The rows of a group lie close to one hidden flat surface of 5 dimensions, which passes through zero. Surfaces can cross.
Known rows, each followed by its group:
 .06 -.04 -.06 -.23  .01 -.22 -.14  .15 -.04 -.07  .05 -.11  .01  .05 => z_43
 .09 -.18  .09 -.12 -.18 -.19 -.24  .11 -.15 -.13 -.04 -.07  .10  .27 => z_43
-.19  .05  .22  .17  .13  .32  .15 -.29  .19 -.26 -.11 -.02  .48 -.03 => z_852
 .07  .18 -.31 -.10  .25 -.25  .11  .38 -.15  .21  .07  .19  .33 -.25 => z_852
-.17 -.15  .26  .24 -.28  .22  .14 -.37  .08 -.79  .23 -.16  .30  .02 => z_43
-.02  .08 -.08 -.02  .25 -.05  .10 -.14  .30 -.11  .17 -.17  .01 -.26 => z_43
 .17 -.11 -.14  .02 -.10 -.38  .07  .24  .00  .25 -.02 -.03 -.01  .12 => z_852
-.22  .06  .20  .01 -.19  .11  .36 -.06  .16 -.42  .03 -.16  .35  .06 => z_852
 .31 -.02 -.39 -.15  .03 -.20  .03  .05  .19  .15 -.08 -.01  .17  .33 => z_83
 .02 -.08  .05  .05 -.03 -.08  .00 -.09  .14  .05  .05 -.15 -.26 -.01 => z_83
-.11  .09  .15 -.11  .20  .06 -.04 -.08  .20 -.08 -.10 -.16  .10 -.03 => z_439
 .00  .07 -.18 -.26 -.39 -.17  .08  .33 -.29 -.04  .21  .05 -.43  .07 => z_83
-.03 -.18  .28  .26  .04 -.02 -.06 -.14  .08  .16 -.15 -.08  .04  .04 => z_83
-.14 -.14  .34 -.10 -.16 -.22  .06 -.09  .28 -.26  .10 -.49 -.25  .04 => z_852
 .16 -.35  .28 -.04 -.27 -.32 -.18  .00  .15  .18 -.25 -.33 -.21  .52 => z_439
-.04  .08 -.05 -.05  .15  .14 -.06 -.13  .03 -.15  .11  .03 -.03 -.15 => z_83
-.04  .02 -.08  .29  .01  .24  .07 -.14 -.16 -.13  .10  .29  .26 -.18 => z_439
-.09  .13 -.11 -.23  .03 -.04  .09  .09  .01 -.32  .22 -.08  .01 -.20 => z_43
-.02 -.06  .08  .03  .02 -.04 -.11  .05 -.12 -.08 -.04  .07  .23  .00 => z_439
 .05 -.05 -.03 -.01  .00  .07 -.15 -.11 -.06 -.02  .07  .03 -.18 -.02 => z_83
 .02 -.01 -.05  .08 -.42  .25  .12 -.05 -.18 -.06 -.06  .17 -.08  .33 => z_852
-.08 -.03  .02 -.08 -.21  .01  .05 -.01 -.06 -.38  .18 -.06  .04 -.01 => z_43
 .16 -.16 -.20  .22 -.06 -.26 -.23  .38 -.62  .10  .13  .46  .41 -.14 => z_439
-.14  .17  .00 -.33 -.06  .02  .09  .13  .02 -.14  .06 -.11 -.19 -.01 => z_439

New rows, each followed by its group:
 .11  .00 -.16 -.02 -.11 -.06 -.03  .13 -.14  .17  .01  .12 -.13  .08 => z_852
 .00 -.07  .17  .22  .21  .08 -.03 -.12  .12  .11 -.27  .03  .46  .07 => z_83
-.11  .15 -.05 -.09 -.01  .14  .02  .16 -.22 -.11 -.01  .20  .27 -.06 => z_83
-.07  .14 -.07 -.14 -.06  .05  .01  .23 -.24  .11 -.04  .18 -.08  .00 => z_43
 .11 -.06 -.08 -.06 -.16 -.25  .14  .07  .19  .11  .05 -.18 -.24  .13 => z_83
 .00  .06 -.15  .01  .07 -.05  .19 -.07  .23 -.04  .21 -.13 -.22 -.22 => z_43
 .17 -.22  .02  .08  .02 -.24 -.12 -.12  .23  .06 -.04 -.20 -.04  .15 => z_43
-.11  .14 -.02 -.11 -.08  .14 -.01  .18 -.30 -.13  .05  .20  .11 -.07 => z_83
-.25  .14  .05  .12 -.06  .36  .25 -.14 -.05 -.34  .11  .12  .15 -.18 => z_43
-.11  .08  .10  .00  .32  .12 -.06 -.12  .12 -.12 -.01 -.05  .19 -.23 => z_852
 .07 -.21  .13 -.02 -.31 -.30  .08  .05  .12  .01  .01 -.30 -.24  .26 => z_852
-.23  .12  .16 -.24 -.16  .10  .00  .18 -.25 -.43  .06  .01  .23 -.02 => z_439
 .05 -.05 -.01 -.04  .04 -.11 -.10  .03  .00  .08  .03 -.05 -.18 -.03 => z_852
-.05  .08 -.06 -.20 -.06 -.06 -.03  .18 -.17 -.12  .08  .02 -.01 -.01 => z_43
 .17 -.09 -.09  .11  .20  .15 -.30 -.14 -.10  .10 -.21  .24  .36  .17 => z_83
-.20  .03  .31  .11 -.13 -.16  .38  .27  .01  .13 -.21 -.08  .39  .03 => z_83
-.04  .00  .08 -.07  .05  .11 -.19 -.12 -.03 -.04  .06 -.04 -.33 -.08 => z_852
 .07 -.06 -.02  .36 -.04  .35  .08 -.25  .02  .09 -.26  .26  .41  .26 => z_852
-.11  .14 -.03 -.25  .00 -.04  .00  .15 -.11 -.16  .19 -.05 -.20 -.20 => z_852
-.13  .08  .01 -.04 -.48  .27  .29 -.09 -.06 -.32  .14  .00 -.34  .12 => z_439
 .14 -.39  .23  .51  .17 -.07 -.35 -.14 -.16  .09 -.21  .19  .70  .09 => z_439
 .14  .09 -.35 -.04  .03 -.61  .35  .58 -.03  .25  .04  .05  .52 -.07 => z_852
-.01  .20 -.10 -.34  .35 -.07 -.21  .25 -.11  .13 -.10  .09  .20 -.13 => z_43
 .13 -.18  .15 -.17  .01 -.23 -.43  .14 -.19 -.03 -.21 -.05  .28  .34 => z_43
 .20 -.16 -.13  .09 -.24 -.33  .15  .20  .01  .25 -.08 -.03  .06  .27 => z_852
 .18 -.06 -.22  .02  .06 -.24 -.06  .15 -.07  .30  .03  .09 -.15 -.05 => z_439
-.28  .21  .12 -.17  .22  .19  .03 -.05  .04 -.38  .13 -.09  .14 -.33 => z_852
 .24 -.31  .04  .39  .09 -.08 -.11 -.30  .23  .31 -.19 -.06  .00  .19 => z_439
 .05  .06 -.21 -.11 -.26  .00  .04  .20 -.28  .04  .06  .19 -.23  .10 => z_852
-.22  .02  .25  .05 -.02  .04  .11 -.07  .08 -.13  .16 -.17 -.29 -.29 => z_83
-.05 -.04  .02 -.03 -.24 -.03  .07 -.02 -.03 -.37  .19 -.09 -.02  .01 => z_43
-.01  .15 -.22 -.22 -.02  .07 -.01  .06 -.10 -.20  .19  .07 -.14 -.09 => z_83
 .14 -.02 -.21 -.07 -.12 -.27  .03  .26 -.14  .23  .04  .06 -.09  .06 => z_852
-.07  .01  .10  .02  .02 -.14  .23  .03  .22  .03 -.06 -.19  .11 -.02 => z_83
 .05  .06 -.16 -.04  .03 -.11  .15  .02  .17  .08  .15 -.08 -.27 -.15 => z_43
-.05 -.45  .46  .16 -.44  .02 -.22 -.33 -.08 -.88  .08 -.24  .52  .42 => z_43
 .02 -.13  .06  .05  .03 -.08  .00 -.24  .24 -.35  .15 -.22  .11 -.04 => z_43
-.05 -.08  .18  .12  .05  .07 -.09 -.14  .02  .01 -.01 -.04 -.14 -.10 => z_83
 .18 -.21  .14  .05  .32 -.12 -.36 -.09  .13  .28 -.32 -.08  .28  .19 => z_43
-.09 -.09  .23  .16 -.33  .29  .19 -.37  .21 -.23 -.07 -.16 -.18  .29 => z_439
 .01  .12 -.05 -.07  .09  .06 -.10  .23 -.23  .49 -.28  .25 -.04  .06 => z_43
-.02  .12 -.20  .07 -.13  .15  .18 -.01 -.11 -.07  .17  .18 -.15 -.14 => z_439
-.01  .11 -.13 -.05 -.08 -.08  .16  .20 -.10 -.04  .07  .08  .14 -.02 => z_852
-.01 -.13  .10 -.08 -.23 -.09 -.10 -.01 -.09 -.41  .13 -.12  .12  .15 => z_43
-.04  .11 -.08 -.05 -.07  .21 -.02  .01 -.20 -.08  .04  .18 -.10 -.03 => z_852
-.10  .00  .18  .06  .00 -.23  .36  .03  .37  .07 -.05 -.32  .04 -.05 => z_83
-.02  .20 -.18 -.19  .10 -.05  .26  .11  .17 -.08 -.01 -.06  .30  .00 => z_83
-.08  .01  .05 -.17 -.15  .01 -.09  .14 -.25 -.26  .04  .05  .12  .08 => z_43
 .02 -.12  .02  .17 -.11  .03 -.03 -.02 -.15 -.05  .02  .13  .14  .03 => z_439
-.08  .20 -.04 -.24  .16  .07 -.14  .25 -.24  .04 -.09  .15  .19 -.05 => z_43
-.04 -.01  .05  .04 -.07  .10 -.12  .09 -.29  .00 -.04  .20  .10  .00 => z_83
 .00 -.01  .01 -.06  .16 -.31  .06  .14  .16  .03  .03 -.18  .17 -.13 => z_852
 .11  .02 -.24  .16 -.11  .01  .19  .15 -.16  .18 -.11  .30  .35  .17 => z_852
-.32  .09  .31 -.22 -.27  .31  .02 -.21  .00 -.57  .18 -.23 -.40 -.03 => z_852
